The rows of a group lie close to one hidden flat surface of 14 dimensions, which passes through zero. Surfaces can cross.
In the rows, 128 means zero.
Some rows, each with its group after it:
[117 153  85 147 100  89 109 110 100 132 163 114 124 159 101 132 148 166
 110 185  85  74] | (1)
[113 102 128 140 121 142 141 129 156 143 135 157 140 143 129 145 146 138
 111 134 171 138] | (1)
[110 138 126 135 108 116  89 121 135 138  87 101  59 131 112 148  57 166
  89 117  72 112] | (1)
[ 81 132 186 105 142  86 190 171 162 122 171 136 134 143 143 148 163 133
 102  97 171 140] | (3)
[153 127 160 147  74 110 165  86 141 178 132 105 138 160 123 132  96  92
  74 177 160 115] | (0)
[133 124 122 161  93 135  78 105 102 136  78 121  82 143 138 105 144  95
 123 108 158 155] | (4)
[117 129 126 151 120 108  47 110 164 111 165 124 125 143 109  57  28 137
  95 160 175 144] | (4)
[133 191 103 140 156 111 142 127 115 137 112 136  60  84 151 103 134  98
 110 146 181  99] | (0)
[150 150 139  90 147 141 170 114 112 158 139  98 153  78 154 149 118 147
 181 106 112 123] | (2)
[146  93 113  79 137 170 149 113 151 129 113 156 163 195 151 133 116 158
 124 147  75  84] | (2)
[127 125  70 157 122 110 171 110 111 148 145 117 105 113 135 139 126 115
 143 114  67 106] | (4)
[129 137 124 167 118  88 139  82 121 158 145 146 113 135 105  64 109 139
  98 154  96  79] | (1)
[ 92 106  91 127  79 125  73 115  85 174 114 115  96 136 142 123 144 186
 163 117 127 171] | (4)
[150  91 100 214  90 146 111 124 107 164 128 135  99 135  63 156  72 164
 124  98  79 139] | (2)
[127 153 152 143 170  91 116 119 140 106 163 131 118  97  74 141 112 124
  91 103  89  72] | (4)
[174 100 100 109 178 147 124  74 121  96 128 128 173 142 133  84 180  94
 141 146 106  97] | (2)
[126 102 155 128  92 105 179 144  97 157 139 131 134 163 121 147 128  90
  70 133  77 108] | (0)
[ 91 102  94 146 106 133 161 173 113 129 175 135 145 137 138 149 167 147
 157 103 118 161] | (0)
[106 101 104 102 153 127 100 131 150 117 150 112  89 114  69  82 141 186
 133 117 164 168] | (3)
[106  82  85 205  40 189 137 121 172 109 115 119 172 166 135 117 117 131
 131 155  83 157] | (1)
[113 160 144 107 142 103 147 152 140 111 100 102 122 105 164 151 120 144
 169 133 135 158] | (4)
[150  73  65 126 134 133 183 102 120 149 129 134 111 139 124 157 160  80
 138 103  87 127] | (1)
[171 163 107 107 114 175 198 177  92 166 135  83  95  92 129 161 113 138
 168 123 178 166] | (2)
[154 152 129 152 130 168 147 122 154 135 106 123  94 133  93 175 163 133
  74 154 188  96] | (1)
[159 159 119 108 121 122  47  95 107 134 103  96 110 143 127 154  95 153
 140 155 139 116] | (3)
[166 123 115 126 163 143 155 128  92 127 142  97 143 115  94 107 175 185
 172 122 106 136] | (2)
[102 191 168 162 113 114 118 137 133 136 117 111 111  94 135 160 118 187
 149  98 116 109] | (2)
[ 77 129  90 115  84 101 155 148 128 103 123 108 153 180 187 184 166 123
 129 182  70 119] | (3)
[132 125 132 148 109  95 120  87 146 135  87 117  77 141 123 116 146 103
 144 109 170 162] | (1)
[127 133 153 161 141  99 157 135 132 131 160 162 156  85 128  96  98  75
 120 129 133 125] | (4)
[120 125 147 139 166 101 119  87 133 118 105 138 134  94 125  83 194 148
 175 105 141 146] | (1)
[119 139 111 133 127  99 157 123  99 154 155 127  97 102 108 116 176 116
 118 124 136 115] | (0)
[101 113 167  50 121  98 168 152 102 167 135 146 131 145 161 145 175 116
 126 114 151 142] | (0)
[109 129 149 146 119 109 131 140 140 137 119 168 144 139 155 150 120 115
 123 134 150 133] | (3)
[124 131 115 135 123 107 164 136 102 162 110 184  95 157 138  77 177 108
  78 185 169 103] | (0)
[143 123 161  73 162 123 158 150 128  92 119 136 133 144  96  93 156  99
  82 151  97  97] | (4)
[143 102 122 112 132 169 154 152 153 110 164 143 169 155 116  97 110 115
  97 161 151 127] | (3)
[ 87 117 164 104  96 129  38 158 118 113  39 147  96 144 130 181 189 152
 157 110 165 196] | (1)
[132 115  81  96 159  96 100 123 131  79 110 123 102 163 102 146 192 129
 156 152 133 143] | (1)
[135 113 116  81 103 174 126 144 148  81 103 103 136 177 115  73 156 123
 110 183 140 147] | (0)
[121 143 136  69 138 148 115 131 116 123 148 103 163 129 153 119 138 169
 137 143 121 109] | (0)
[129 114 155  47 153 166 126 151  94 158 128 176 166 159 152 137 159 171
 109 139 117  85] | (0)
[ 69 164 130 138 115 107 106 162 132 124 171 155 135 148 160 129 143 157
  93 159 175 105] | (2)
[ 90 140 173 166 110 157 121 153 201 107 123 176 164 150 126 133 112 179
 114 138 157 123] | (2)
[126 129  99 153 134 133 141  72 150 132 149  91 126 117 125 138 196 139
 132 123 161 118] | (2)
[117 144  99 140 125 127 152 152 125 115 140 112  73  82  96 134 169  93
 135  96 161 155] | (0)
[203 133 161  83 139 134 165  90 141 111 129  94 163 142 100 162 134  63
 164 107 116 113] | (3)
[137 104  91 124 141 115 113 122  89 103 101 133 100 158 110  83 170 113
 120 137  62 111] | (2)
[118 125 169  93 160  73 115 116 128 126 136  97 129  98 120 126 142 133
 145 117 156 166] | (2)
[103 115 135  66 137 100  69 144  98 160 160 162 131 122  82 131 120 178
 105 166 143 123] | (3)
[127 137 144 120 135 109 109 115 123 149 146 101  97 129 122 140  98 156
 125  89 134 127] | (3)
[135 115 136 148 115 142 146 145 138 134 174 134 147 143 131 103  66 115
 121 107 135 137] | (3)
[120 150 152 153 131 116 136 154 111  80 104  89 115 100 145  63 109  92
 111 110  69 136] | (3)
[134 126 135 125 140 110 162  96 128 163 173 116 148  98 121 166 146 142
 152  92 119 112] | (3)
[146  92 109 113 134 104 153  96 152 136 135 138 113 143  88 140 149  88
 117 148 150 136] | (3)
[173 143 165  57 170 132 135 124 126 116  96 123  92 150  88 106 130 108
  59 158 131  75] | (4)
[162 139 102  96 139 175  87 126 139 105  80 115  83 183 119 146 108 147
  82 153 128  90] | (0)
[ 84  76 140 134 139 112 122 150 159 127 156 161 176 101 136 140  92 137
 154 103 114 176] | (1)
[191 169 142 138 146 151 118 117  89  88 130  76 142 107 121  50 107  89
 140 117 100 109] | (3)
[ 96 170 159 163 163  91 147 131 161 101 179 111 150  85 106  80 138 171
  97 163 149 105] | (1)
[131 124 154 106 162 120 146 112  97 158 107 179 169 122 177  94 180 146
 164 132 128 110] | (0)
[157  94 101 112 192 136 113  61 130 154 108 142 129 110 123 167 153 167
 175  85 107 111] | (1)
[ 85  60 163 126 125 123 106 114 143 128  80 175 164 133 144  81 139 147
 145 100  67 157] | (1)
[127 106 149  86  80 159 118 154  90 166 114 128 107 168 114 154 131 127
  65 128 123 121] | (4)
[128 181 101 139 162  97 162 126 115 168 178 135 106  82 149  92 128 154
 130 173 216 112] | (4)
[120  86 126  57  92 116 190 156 108 177 114 125  85 138  96 127 112 108
  91 148  95 146] | (4)
[133 122 154 152 157 109 104 164 141  99  67 188 103 195 143 159 131 133
 101 131 156 132] | (0)
[120 159 112 172 116  53 133 146 101  82 160 129 106 188 128 103 139  67
  72 160  88  78] | (2)
[122 124 122 172  66 121 163 153 127 151 141 140 132 125 141 159  65  51
 100 140 116 138] | (3)
[138 124 135  91 134 141 157 154 138 121  98 128  88 108  73 135 135 130
 118 130 112 132] | (4)
[137 125 112 149 131 155 122 121 126 114 120 108 125  96 112 112 163 128
 146 120 148 153] | (2)
[117 148 131 135 115 145  50 137 105  87  57 108  67 128 108 111 160 140
 131 100 100 138] | (4)
[ 91  96  98 126  84  94 140  98 137 163 153 128 124 101 120  77 115 111
 161 136 129 172] | (0)
[ 96 162 112 170  97  86 197 127 233  76  89 119  81 116 147 107 136  73
 201 123 200 201] | (2)
[125 145 104 118 145  83 154 109 108 150 164 114 124 141 164 119 133 132
 119 154 131 100] | (4)

New rows, each followed by its group:
[105 151 150 149 122 144 146 139 125 166 178 111 148  88 141 155  89 175
  92 122 117  95] | (1)
[124 123 144 147  91 118 149 151 116 127 130 118 117 158  95 125 160 117
  79 152 131 132] | (0)
[137 135 146  91 151 139 119 116 110 140 120 138 126 113 114 120 169 144
 128 125 140 109] | (0)
[148 100 117 113 111 223  95 162 113 118 121 106 165 131 124 128  87 162
 119 137  99 147] | (2)
[112 128 159 118 104  80 159 150 124 152  99 131  72 142 142 172 129  77
 107  98 158 158] | (0)
[125 142 113 116 145 145 139 167 110 102 123 147 119 122 129  87 152 110
 107 151 118 106] | (0)
[127 129 154  75 131 159 139 146 100 129 139 115 167 131 144 128 155 150
 126 129 100 109] | (0)
[130 136 137 139 108 111 146 117 121 119 128 123 137 146 124  89 159 104
 115 153 114 114] | (1)
[ 97  98 123  89 160  79 139 152 119 130 149 203 164 139 141  73 128 147
 167 149 111 144] | (2)
[112  83 104 140 103 126 160 129 146  94 135 117 173 164 145 156 153 108
 162 107  57 148] | (4)
[101 119 129 123  77  74 146 128 130 152 107 111  78 150 141 133 120  91
 119 130 151 170] | (0)
[141 127 131 120 139 158  90 127 137 120  86 130 118 175 155 134  95 149
  80 154 131 105] | (3)
[128 137 146 161 145 174 188 123 180 138 164 121 189 130 182 185 136 152
 106 130 171  99] | (3)
[ 90 157 172 129 138 138  84 110 127 163 113 187 135 110 146 152 153 182
 107 114 135  67] | (2)
[103 115 197 216  84  94 124 173 102 119 111 150 174 148 123 124 119 141
 116 129  78 159] | (0)
[108 101 102  46 146 101  99  98 142 123 121 123 110 133 139 104 100 128
 152 121  91 133] | (0)
[106 135 145  88 102  92 101 148  86 142 135 111  80 156 119  80 109 115
  50 158 128 120] | (4)
[100 119 152 151  99 145 130 182 132 115 151 140 149  78 117  98 107  62
  98 136 170 181] | (2)
[132 127 120 117 127 138 134 145 140 145  91 143  77  98  87 163  76 143
 129 111  87 125] | (4)
[ 75 135  87 148 101 112 125 135 156 101 127 126 108 140 149 102 151 137
 145 141 130 148] | (2)
[111  90 134 164 109 124  95  99 162 157 117 174 136 139 127 116  79 155
 138 120 136 148] | (1)
[176 106 142  62 151 192 194 154 166 126  70 158 127 172 116 187 161 117
 116 150 161 121] | (4)
[116 119 134 112 168 184 149 138 143 123  89 113 100 105 142 103 133 178
  90 104  93 109] | (1)
[103  88 160 105 118 120  94 145 126 144 159 179 130 144  29 107 176 160
  76 154 169 136] | (0)
[116 125 128 111 146 140  68 131  90 136 118 146 137 111 128  95 113 188
 134 128  78 112] | (3)
[ 95  94 139 142 154 124 147 140 177 100 159 124 184  93 131 139 115 140
 144 113 111 162] | (1)
[148 153 116 134 103 169 116 102  99 166 126 102 137 117 136 125 102 162
 115 150 103  86] | (0)
[139 137 146 174 114 168 163 105  84 212 140 167 135  63 129 117 143 140
 119  92 118  85] | (1)
[162 149  89 128 140 192 167 138  95 166 121 138 106 132 172 195 153 135
 130  99 140  87] | (0)
[122 126  88 147 150 121 116 111 125 146 103 174 107 140 162 116 144 153
 160 131 155 128] | (0)
[116 105 180 103 136  88 133 105 154 104 100 105 147 149 142 153 167 103
 133 108 128 156] | (1)
[158 159 133 149 148 111 165  96 119 143 130 108 112 106 144 166 153  99
 131 108 142  98] | (4)
[172  94 139 153 120 194 134 143 123 135 143  96 149 130  73 151 109 157
 103 125 138 152] | (2)
[ 97 155 143 112 126 110 114 175  86 105 126 103  87 122 128  74 131 148
 121 100 100 140] | (3)
[ 95  99 132  96  90  99 187 160 151 122 210  81 189 166 144 142 108 125
 113 163 129 162] | (4)
[107 136 136 156 116 101 128 109 156 113 100 136 115 105 135 115 119  96
 147 107 106 135] | (2)
[132 114 136 150 157 115 154 102 140 136 125 172 134 148 150 108 162 140
 177  70 134 126] | (3)
[135 110 153 113 152 157 168 106 153 150 144 152 190 112 130 132 144 166
 145 120 111 101] | (2)
[111 148 132  96 158  80 160 143 119 145 100 141  96 122 159 180 133 147
 146 121 104 114] | (4)
[120 158 115 184 143 105 131 128 107 133 112 156 110  91 169 158 101 106
 145  87  67  92] | (4)
[133 129  92 131 135 165 153 145 151 118 127 133 132 119 120 137 134 156
 157 141 135 136] | (4)
[105 105 114 143 133 119 145 123 166 121 140 138 136 156 150 131 135 150
 138 116 141 142] | (3)
[113 134 106 111 160  64 121 127 131  92 151 113 109 150 136 107  99 110
  94 149  75  95] | (0)
[115 128  93 111 116 198 113 165  67 145 158 115 124  94  89 149 188 191
 136  93  78 106] | (0)
[142 160 148 154 121 163 125 145 131 102  77 127 133  91 140 132 133  95
 133 138 141 136] | (3)
[165 151 195 135 135 148 114 115 103 113 113 113 145 108 119 114 150  71
  92 103 129  97] | (4)
[140 154 187 137 113 149 103 155 149 103  98 124 153 162 135 125 104 139
  90 174 176 131] | (0)
[122 127 106 184 166 120  93 133 174  83 126 153 146 115 153 131  71 138
 180 107 133 154] | (0)
[117 150  97 189 105  89 114  88 163 125 190  82 141  98 159 153  85  82
 155 122 192 160] | (2)
[120 152 131 155 109  95 135 127 137 126 129 116 124 149 154 111  90 117
  98 172 144 122] | (0)
[116 126 127 165 106 121 118 141  86 155 153 157 172  80 141 113  72 103
 107 161  70 106] | (3)
[145 100 140 124 122 156  85 133 173  87 112 104 110 145  55 172 107 126
 117 101 140 161] | (0)
[136 125  90 186 124 143  93 100 165  61 113  71 135 114 103 106 149 155
 200 117 119 180] | (0)
[145 158 111 109 157 134 168 123  88 157 212  94 110 134 117 106 185 168
  98 123 175  81] | (3)
[139 118 127 143 112 150 123 166 136 111 147 119 143 167 109 135  91 150
 107 151 145 147] | (2)
[124 134 114 143  92 123 101  99  87 183  50 144  73 138 152 119 145 160
 144 133 120 130] | (0)
[152 127  42  85 167 126 128  65 129 157 131 136  58 133 122 117 136 117
 113 142 132  70] | (0)
[169 110  84 174 107 151 133  46 155 127  78 104 135 122 133  76 121 108
 183 142 104 143] | (0)
[116 108 111 106 191 100 132 107 144 118 113 135  95 122 114 104 157 164
 126 120 105 119] | (1)
[149  88 137 140 144 152 161  97 154 165  91 173 122 143 133 161 122 113
 106  92 117 104] | (3)
[109 167 152 102 145  86 112  73 132 161 146  96 124 114 166 180 139 167
 138 108 141  87] | (2)
[125 140 136 106 153  61 164 136 181 133 128 138  94 155 140 183  67 113
 107 148 164 128] | (4)
[116 109 104 127 136 158 138 110 156 104 135 148 164 140 143  95 178 123
 125 148 132 112] | (2)
[ 90 110 124 129 108  99 152 147 157 140 158 145 132 143 128 162 128 123
 106 147 161 145] | (3)
[148 169 100 105 122 115 110 129 145 139  30 108   4 174 169 174  82 118
 109 147 190 138] | (4)
[157 141 119 149 149 114 126  98 128 106  87  98  95 154 130 143 164 125
 132 121 118 115] | (0)
[139 146 146  44 139 172 105 139 157 127  86 138 113 149 155 123 113 127
 113 157 207 132] | (0)
